All groups share one centre, and each spreads out both ways along 13 directions, with some noise.
In the rows, 128 means zero.
Some rows, each with its group after it:
[126  76 143 137 156 121 147 131 112  76  73 126 121  59 114 138 139 130
 131 153 111 115  56] : (4)
[128 146 123 106 128 138 109 117 126 152  72 112 117  70 106 140 163  94
  68 138 134 143 130] : (0)
[122 149 127  87 131 133 142 125 135 175 128 146 130 120 102 147 135 144
  96 145 141 156 171] : (1)
[155 132 118 132 147 128 197 169 124 115 116 121 165 190 118 109 115  84
 111  83 100 149 140] : (4)
[ 87 116 167  88 112 152 100 118 173 149 143 187 148  88 134  93 169 213
  99 207 126 102 140] : (2)
[122 151  88 153 171 174 154 167  69 224 136 146 164 192 111 158 136 144
 157  84 128 200 163] : (4)
[110 130 170  89 130 138 144 145 151 148 161 128 130 126 134 106 108 137
  96 171 112 135 149] : (2)
[178 146 162 107 142 148 163 170 106 205 119 218  98 196 108 147  83 138
 165  82 182 101  81] : (0)
[151 118 164 129 118 164 133 167 152 204 137 172 154 122 177  76 149 185
 125 152 102 143 105] : (4)
[111 156 125 104 127 148 135 138 136 131 155 108 147 140 124 138 126 109
 116 115 125 138 120] : (1)
[117 115 163 158 160 139 134 150 121 153 201 123 153 155 126 108 108 173
 159 141 106 152 157] : (5)
[146  71 229 100 157 137 148 133 165 154 113 152 122  78 136 125  95 166
 116 184  88 125  93] : (4)
[134 146 111 104 114 132 132 133 119 199 121 159 105 148 139 168 110 138
 148 112 168 131 126] : (4)
[101 155 129  92 126 150 114 106 150 174 132 116 177 154 146 190  91 131
  70  89 173 116 134] : (0)
[ 77 179 123 110 123 148 106 100 146  75 243 130 165 172  90 131 144 170
 160 143 129 127 153] : (1)
[125 150 135 103 142 165 122 120 150 184 161 124 165 158 133 181 105 144
 143  84 135 149 109] : (0)
[155 123 155 133 145 137 160 161 116 175 133 137 115 158 146 114  89 115
 138 115 122 143 118] : (1)
[174 134 155 166 167 155 119 154  45 201  98 168  90 155  79 162 119 126
 164 120 127 171 158] : (3)
[ 99 133 138 124 136 164 126 138 132 136 143 138 148 142 117 113 142 145
 128 141 102 142 130] : (4)
[187 141 127 131 155 132 155 128 146 163 124 138 140 118 103 117 137 127
 123  99 113 162 104] : (0)
[145 135 171 127 136 161 113 147 123 146 120 153 120 144 116 126 120 125
 129 118 127 109  96] : (1)
[168 107 199 158 162 150 137 153 121 185 132 133 154 134 151 126  79 148
 119 114 113 142 108] : (0)
[128 131 135 125 129 136 146 133 144 152 160 146 155 149 151 126 104 161
 132 123 138 124 111] : (0)
[104 167 119 132 127 169  93 151 108 176 124  88 161 117 108 159 113 129
  42  96 138 136 150] : (1)
[ 71 143 129  92 145 141 137 160 116 139 137 109 104 120  92  92 161  99
 113 154 130 145 155] : (5)
[ 92 107 128 128 146 132 158 121 121 165 131 131 146 170 152 155  78 154
 114 125 147 137 149] : (2)
[163 110 237 140 162 139  96 139 111 135 121 123 116  25 112 115 134 137
 104 184 112 122  87] : (2)
[ 76 127 110 134 168 120 168 142 134 107 192  42 155 144 132  91 114  91
 138 107 107 165 139] : (5)
[128 182 135  82 125 167 116  80 163 189 170 159 136 130 115 166 119 164
 130 140 135 163 111] : (3)
[101 128 115 141 128 117 113 120 117 113 129 115 149 140 132 141 132 136
 108 116 155 107 160] : (3)
[ 69 155 117 100  98 158 118 171 112 111 133 126  91 132 129  88 151  92
 126 140 140  98  94] : (3)
[ 89 147 117 115 119 152 115 119 128 136 132 103 132 123 133 135 123 118
  84 137 117 146 139] : (2)
[115 162 104  77  79 150 115 126 154 142 166 153 120 120 106 142 138 176
 123 176  76 158 160] : (2)
[145 127 139 153 155 129 140 135 108 141 165 118 137 102 118 126 114 155
 148 134 120 148 100] : (0)
[130 145 129 120 155 137 146 113 132 144 126 112 152 136 102 139 114 109
  83 106 132 153 142] : (5)
[116 170 117  70 102 115 135  77 191 114 199 131 144 194 139 148 121 113
 166 109 139 134 150] : (2)
[107 161 208 112 136 186  99 144 123 152 208 171 117 165  95 108 115 168
 144 181 104 135 150] : (3)
[157 141 169 151 131 153 140 136 102 114 148 174 144 118 112 122  87 183
  90 168 109 122  91] : (5)
[154  81 221 122 124 150  71  90 198  96 116 151 161 110 116 132 127 176
  98 174  45 113 169] : (0)
[ 56  89 130  76 114 141 166 133 167 143 105 158 139 162 151 120  74 177
  51 172 109 116 176] : (2)
[135 142 116 119 132 126 141 131 125 155 125 130 123 137 117 133 133 121
 115 129 123 155 160] : (0)
[ 74 157 125 128 132 179  96 129 135 104 143 115 181 121  97  93 185 138
  69 148  95 143 147] : (4)
[ 97 113 118  78  95 135 113 129 155 123  67 178 105 114 126 116 181 131
 112 159 141  89 137] : (3)
[146 132 160 133 112 144  83 136 132 134 131 136 120 148 112 130 128 129
 122 128 113 113 172] : (5)
[166 151 129 147 138 118 104  88 112 145 129 115 128 113 104 152 147 117
 122 139 117 181 190] : (2)
[124 159 129 126 163  96 162 122  91 136 150 110 155 166 115 153 114  90
 105 114 172 155 190] : (4)
[113 114 133 123 161 135 130  92 119 119 118 156 126 155  80 181 118 148
 154 133 124 142 156] : (4)
[103 115 141  90 119 160 121 139 144 172 116 132 120 104 156 141 153 131
 160 152  95 155 101] : (0)
[138 129 180 116 126 160  94 130 147 181 145 150 130 112 117 129 109 176
 102 156 106 135 145] : (4)
[104 128 173  76 140 179 122 152 151 176 131 171 147 188 104 163 120 147
 133 127 111 128 150] : (3)
[158 120 157 136 135 143 108 119 157 114 119 135 147  95 100 116 127 157
  84 137  93 116 118] : (1)
[ 76 156  62 126 118  96 131 131  45  93 122 139  38 104  66 151 131 118
 151 155 193 107 141] : (1)
[125 159 122 126 138 124 132  84 132 137 155  98 132 131 122 137 121 113
 115 139 117 177 162] : (3)
[159 128 167 113 145 100 135 123 120 102 113 111 115 107  79 170  75 108
  70 123 137 111 156] : (3)
[123 149 106 123 119  80 135  87 148  71 176 118 129 148 118 103 154 116
 151 149 133 136 192] : (2)
[127 120 155 131 136 146 106 116 142  82 131 120 138 127 101 147 109 136
 123 119 103 104 104] : (3)
[ 97 115  80 120  92 124 119 181 110 149 137 111 100 105 147 142 143 154
 170 123 126 114 113] : (5)
[144 112 180 157 149 146  85 107 123 100 148 143 138 139 104 162 106 158
 167 124 119 106 102] : (0)
[123  89 176 141 142 111 145 164  98 115 130 129 111 135 141 133  87 134
 150 131 147  95 109] : (3)
[126 123  83 124 100 120 127 115 157 150  98 105 149 159 167 138 110 119
  71 101 115 140 185] : (1)
[ 86 130  95 116 118 127 145 147 139 102 169 110 125 148 130  99 136 123
 156 126 117 127 123] : (5)
[106 162  97 121 120 151 122 131 113 181 142 114 152 121 143 154 130 141
 107 118 150 151 122] : (5)
[102 123 202  72 149 159 104  93 170 161 126 150 151 121 117 175 118 143
 101 149 135 127 133] : (3)
[154 137 185 108 133 144 116 160 140 144 125 176 123 135  97  99 146 138
 113 142 132 100 140] : (2)
[113 142 158  89 114 159 119 110 165 133 172 149 142 182 128 159  81 155
 125 134 106 122 148] : (2)
[147 102 125 145 128 114 164 111 160 161 119 105 124 167 188  91  58 110
  88 104 120 132 143] : (1)
[175 104 157 137 150 112 159  95 163 189 118 170 129 150 155  87 111 151
 123 154 109 172 181] : (1)
[134 107 119 133 114  90 139 121 139  97 167 142 152 104 140 138 108 203
 141 150 133 102 120] : (4)
[ 86 105 152 111 116 144 137 165 135 155 186 140 133 112 153 106 127 197
 152 204  70 159 159] : (0)
[105 145 156 125 173 116 132  98 106 103 151  65 123  73 102 145 107  93
  98 140 153 144 107] : (1)
[103 143  87 138 101 148  86 115 124 149 106 128 114  84 141  95 195 139
 110 162 121 148 142] : (4)
[181 152  73 128  94 131 144 133 113 168  67 202 115 149 115 127 154 144
  99 135 115 151 176] : (5)
[150 114 167 128 147 125 104 103 127 197 125 135 142 117 149 185 108 151
 136 129 146 145 149] : (5)
[103 131 163 118 147 182  85 134 115 142 111 140 135 122  78 178 135 146
 119 124 117 122 115] : (3)
[160 104 136 158 172 123 151 121 130 140 122 131 159 132 105 129 114 152
 133 112 101 152 139] : (5)
[107 118 100 169 120 178  83  93 133 153 127 154 177 163 135 163 118 213
 122 111 114 124 137] : (2)
[ 91 168 116 106 180 137 204  99 102 111 149 121 166  95  98 155  78 141
  66 144 171 150  49] : (5)
[ 94 124  89 111  75 123  78 140 126 160 106 117  90  96 168 146 174 127
 157 135 144 117 138] : (5)
[164 118 197 133 180 152 116 120  98 206  94 165 139 101 133 187 138 135
 176 122 159 152  77] : (1)
[147 130 183 142 155 151 101 130 106 185 140 148 149 113 119 169 104 167
 122 127 156 125 122] : (4)
[137 158 135 136 128 136 133 112 141 137 183 123 135 157 140 111 109 133
 132 132 119 148 140] : (3)
[ 98 118  89 112 121 105 136 118 165 126 164  93 144 149 143 138 133 138
 160 111 114 142 171] : (5)
[ 82 109 167 155 158 157  69  88 107  95 135 116 155 148 111 167 138 136
 159 127 133 116 140] : (3)
[119 119 189 116 119 158  96 130 158 126 135 143 141 112 141  85 147 141
 101 173  98 117 134] : (1)
[182 137 106 102 128  96 179 128 150 202 114 134 152 103 139 173  76 157
  78  96 163 142 121] : (3)
[115 131 126 134 132 177 108 128 132 128 110 132 146 136 119 130 144 125
 129 105 111 123  83] : (4)
[136 130 154 121 146 125 110  91 163  87 141  91 144  71  89 114 143 121
  86 155  87 146 142] : (0)
[108 133  88 104 115 119 111  81 143 118 101 144 129 107 115 169 146 147
 118 134 155 113 131] : (1)
[ 99 126 106 176 137 165 114 125  90 183 132 108 146 149 176 135 114 146
 136 124 122 169 122] : (2)
[134 127 120 143 141 155  89  96 111 148 131 154 125 162  86 204 102 172
 166  97 134 125 136] : (4)
[123 132 148 190 124 173  46  88 115 122 167 145 156 154 126 117 142 187
 140 158  94 140 173] : (2)
[154 143 172 135 203 122 175 116 112 171 200 109 134  55 113 119 108 152
 165 148 152 177  44] : (0)
[115 106 132 100 107 133 119 152 137 108 132 146 126 125  88 175 103 184
 118 148  86 109 160] : (0)
[137 125 125 180 108 141  94 142  86 125 136 139 113 120 155 105 143 156
 161 150 116 124 111] : (5)
[104 106 116 141 140  92 103  82  92  56  94  82 101  66 103 181 115 102
 115 144 158 108 124] : (1)
[ 92 145 156 104 130 161 114 137 127 157 130 135 129 120 133 139 118 135
 106 132 153 111 101] : (2)

New rows. What belongs after each?
[188 136 176 175  93 165 113 211 100 142 158 102 139 137 162 113  62 132
  98 107  66 116  89] : (5)
[ 98 100 207 128 149 167 108 136 124 123 166 146 100 113 121 106 104 169
 159 190  97 122  99] : (4)
[140 136 165 111 166 124 142  97 143 147 145 104 133  90 118 136 122 110
 129 140 127 165 112] : (0)
[109 137 136  96 107 133 160 125 116 125 118 162 105  98 159 117 115 131
 115 176 149 118  66] : (5)
[ 89 142 105 105 106 153  90 118 130 108 109 134  99 112  93 143 148 134
 116 142 124 107 116] : (4)
[104 157  97 124 103 139 197 160 138 107 226 154 162 185 147  67  96 188
 130 168  87 145 124] : (5)
[104 105 185  92 183 126 161  97 123 160 110 142 101 134 110 170  97 106
 148 162 138 167 154] : (4)
[119 151 199 129 130 155 112 113 126  97 164 151 135 121 132 103 100 150
  92 188 128 108  97] : (5)
[ 89 113 135 126 128 108 151 120 127 113 169 120 139 110 162 104 100 166
 114 173 144 121 125] : (0)
[137 136 180 116 150 142 118 117 150 111 156 105 140 100  91 131 119 122
 120 140 101 138 108] : (0)
[148 138 110 142 125 130 110 104 131 142 116 135 153 128 128 150 140 142
 118 104 146 127 136] : (4)
[111 122 157 118 146 155 112 113 122 136 129 138 125 106 100 157 129 155
 141 158 105 145 117] : (3)
[176 143 191 130 148 137 113  89 166 131 119 169 114 100 116  51 175 114
 121 169 118 136 113] : (0)
[125 122 125 131 133 136 111  84 152 109 130 147 145 159 113 157 127 143
 145 118 124 123 138] : (4)
[128 146 100 140 120 180  96 143 128 118 149 189 154 211  62 159 126 197
 157  88 101 103 143] : (4)
[ 98 109  79 144 142 109 167 138 108 152 126  82 155  90 134 129 112 156
  69 147 104 179 176] : (2)
[148 121 140 100 140 150 141 120 174 161  85 151 166 138 119 131 141 124
  86 116  99 151 140] : (4)
[149 104 128 128 155  73 160  60 149 132 109 128 126  96 154 131 124 124
 134 153 154 157 143] : (0)
[ 80 117 218 119 153 144 117 152 119 110 164  93 134 123 148 121  88 104
 116 145 145  93  94] : (3)
[115 176 115 105 130 168 148 157 137 220 153 126 137 154 141  95 111 122
  84 105 143 158 122] : (1)
[116 137 137 157 143 147 108 107 123 140 150  87 138 138 151 125  79 114
 109  91 157 113  87] : (1)
[ 96 135 128 129 116 173 102 149 135 184 150 103 164 127 154 121 154 150
 118 145  86 172 156] : (0)
[105  93 160  71 105 130 138 144 164 160 114 133 169 124 184 179 135 145
 129 157  99 138 154] : (1)
[109 153 108 117 144 146 155  95 150 184 156 155 174 158 163 112 143 157
 130 133 143 173 130] : (5)
[134 143  85 100 104 123 141 137 130 151 125 182 114 156 111 156 138 163
 168 118 148 119 130] : (2)
[244 130 157 178 167 128 131 133  70 212 100 176 110 103  76 184  86 173
 131 115 131 168 141] : (3)
[128 147  93  79  99 142 148 110 184 166 140 151 146 117 157 145 122 171
 130 118 134 129  66] : (3)
[145 154 168 102 146 113 164 142 120 150 194 104 122 137 102 151  81 121
 117 151 103 180 188] : (2)
[107 144 105 109 133 127 117  83 127 114 129 138 128 167 103 188 114 126
 152 100 165 115 140] : (4)
[ 87 125 108 114  93 123  98 115 120  90 108 150  74 122 119 130 117 140
 122 146 164  68 112] : (1)
[130 135 159 122 101 129  60 121 133 118 113  82 110 103 130 150 130  90
  88 128 124 108 164] : (5)
[105 119 157 112 159  93 174 138  92 124 189 113 129 118 118 163 106 140
 170 178 124 173 171] : (1)
[ 97 173 107 102 108 189  60  76 155 252 120 108 106 129 163 148 142 109
 111 114 138 180 141] : (4)
[125 105 144 139 134 129 133 171  95 129 153 140 124 142  99 164  87 178
 142 146  92 129 166] : (0)
[108 110 157 152 159 137 133 164  55 169 140 139 116  62 150 135 169 159
 196 194 132 168  98] : (1)
[176 166 177  93 123 131 132 144 160 160 200 127 130  82 127 118 155 128
 167 149 105 158  88] : (2)
[158 101 125 109 110 113 155 142 142 141 111 187 126 164 132 143 139 159
 169 146  98 142 174] : (1)
[128 110 142 160 147 126 143 164  89 134 135 130 125 137 110 112 104 156
 112 144 115 132 166] : (2)
[140 143 133 110 158  98 184 120 102 188 123 164 111 148 135 149  81 128
 127 119 212 129 128] : (0)
[134 155 152 130 132 137  96 110 120 154 162 149 134 130 120 137 154 148
 161 139 154 134 138] : (2)
[ 66 120 159 111 130 146 117  92 136 146 124 151 112 163 172 113 117 122
 124 163 158 116 147] : (2)
[171 116  96  92 118 113 172 134 173 140 120 199 135 121  89 129 147 199
 143 147  81 145 141] : (1)
[111 130 151 127 119 129 102 129 122  76 168 121 106 130  88 123 106 147
 122 162 107 112 156] : (4)
[130 150  93 152 110 124 128 109  88 135 134 125 134 114 160 154 115 141
 121 139 150 147 111] : (5)
[112 142 132  98 120 140 120 110 154 140 120 114 138 140 135 143 110 104
  84 112 140 125 141] : (1)
[ 88 144 119 120 128 131 116 133  80 137 130 125  91 115 124 153 121 116
 129 138 176 115 115] : (1)
[115 141 161 119 120 154 107 135 147 145 157 113 135 123 148  95 125 123
  98 145 118 126 125] : (4)
[121 137 166 145 144 145 110 120 125 136 135 136 170 116 139 106 159 143
 100 151 141 131 139] : (4)
[128 166 127 123 153 135 144 135 102 186 142 110 145 129 112 142 110 122
  78 117 156 158 166] : (0)
[ 86 131  93 102  92 130 123 154 112 132 123 128 129 115 113 157 134 164
  98 150 126 120 170] : (1)
[ 93 160 110 120 131 128 119 114  96 158 161 104 113 136 126 142 124 111
 123 140 159 156 170] : (4)
[141 138 122  53 105  91 176 117 160 128 159 168  87 159 118 163 106 126
 192 144 136 126 132] : (2)
[143  97 193 114 137 135 137 134 135 190 133 175 138 173 172 161  89 160
 162 139 131 132 152] : (1)
[114 183  91 132 103 164  84 117 137 166 169 146 186 167 122 143 158 175
 107 100 154 127 162] : (4)
[126 138 120 132 109 151 109 140 130 113 140 146 112 144 117 111 154 132
 165 131  95 127 118] : (0)
[100 149 157 111 105 142 102 138 128 117 141 161 106 167 120  86 139 126
 102 169 133 107 192] : (0)
[ 72 143  93 135 110 149  82 102 130 131 140  72 182 139 150 166 132 140
  70 125 114 142 197] : (0)
[154 110 160 141 141 123 129  93 152 139 144 161 133 163 140 123 100 152
 145 132 125 128 147] : (1)
[108 117 148 159 168 149 112 117  85 115 145 161 134 165  81 156 120 168
 171 138 126 127 147] : (4)
[127 136 111 145 137 155  95 118  98 181  73 117 128  95 130 175 126 122
  94  89 173 125  92] : (1)
[132 111 140 181 131 143 105 148  86 136 122 141 138 129 140 123 113 169
 120 131 139 109 122] : (0)
[ 89 163  76  87  95 127 127  70 178  92 163 116 139 128 130 127 147 135
 122 140 125 136 131] : (3)
[ 58 147 140 161 144 169  70 119  93  79 164  90 140 100  90  89 172 133
 105 177 110 137 147] : (4)
[ 79 120 132 134 106 142  73  98 127 120 128 110 156 142 177 179 129 128
 138 124 151 108 137] : (1)
[124 106 179 130 128 157  95 134 119  99 117 147  59 131 100 131  98 120
 164 146 103  94  93] : (4)
[ 90 147 123  78 110 139 110 125 134 145 126 149 135 107 110 165 157 154
 112 158 146 127 153] : (1)
[163 133 111 154 123 136 108 104 132 184 103 148 138  78 152 108 168 161
 110 148 121 160 127] : (3)
[ 99  74 161 104 141 139 131 101 192 127 112 110 189 118 174 145 125 143
 115 121 103 120  99] : (3)
[ 90 132 113  89 114 127 123  99 144 145 115 135 130 120 154 155 152 124
 140 141 156 135 124] : (1)
[ 99 152 129 115 112 157 120 136 135 170 166 156 111 186 160  83 119 132
 146 133 153 119 117] : (1)
[146 140 119 121 133 103 135 105 131 120 130 127 144 135 102 161 112 135
 102 127 136 137 187] : (4)
[ 62 126 172 119 149 127 119  83 138  54 194  96 126 187 115 127 108  95
 160 162 101 144 195] : (3)
[ 87 135 131 122  86 180  77 131 156 122 142 144 146 165 172 102 149 146
 133 118 121  91  91] : (0)
[144 146  96  95 105 129 138  99 205 158 122 132 166 159 124 117  98 147
  39  97 110 132 177] : (1)
[178 144 122 227 164 121 153 146  37 130 137  98 126 137 132  90 105  91
 117 131 101 197 161] : (5)
[116 113 198 143 116 137  74 123 127  99 160 144 118 175 117 106  93 155
  92 180 108  98 233] : (1)
[152 113 168 140 152 100 144 111 123 149 128 145 120 122 127 100 117 134
 111 175 120 159 188] : (0)
[138 144 107 174 149 121 142  66 111  67 152 162 164 147  90 113 123 179
 111 162 119 149 152] : (5)
[ 79 147  78 111 104 108 120 115 103 119 140 126 107 140 101 162 104 149
  96 147 158 121 206] : (1)
[150 126  94 129 113 113 144 129 127 130 122 153 109 102 113 116 139 167
 125 157  97 147 142] : (3)
[164 134 122 154 114 125 104 119 123 146 142  99  99 135 137 133  87 113
 133 105 113 139 143] : (4)
[160 113 144 118 136 120 150  90 174 141 124 167 137 137 155 108 127 142
 148 131 138 133 104] : (0)
[110 127 137 114 117 143  99 103 137 133 129 139 131 106 124 148 129 159
 111 161 118 134 137] : (2)
[126 144 128 151 118 120  78  54 147  48 176 120 133 160 112 150 131 133
 168 128 127 112 151] : (2)
[130 149 106 125 146 135 144 112 130 175 132 133 136 106 127 124 149 141
 133 131 143 163 117] : (1)
[113 154 107 116  84 132 116 146 135  65 122 126 126 136 130  90 160  94
 103 118 145  78 101] : (4)
[160 108 173 111 160 105 189 146 126 173 124 148 125  98 130 136  71 151
 111 145 156 129  90] : (0)
[130 124 141 171 153 106 123 114  87 106 144 117 128 112 116 134 101 143
 123 140 156 124 131] : (0)
[ 98 137 142 139 131 168  98 135 122 149 156  93 155 131 147 138 130 125
 130 120 109 146 116] : (0)
[130 151 133 191 109 141  70 126 119  89 204 104 169 129 135  82 138 177
 115 137 107 115 155] : (4)
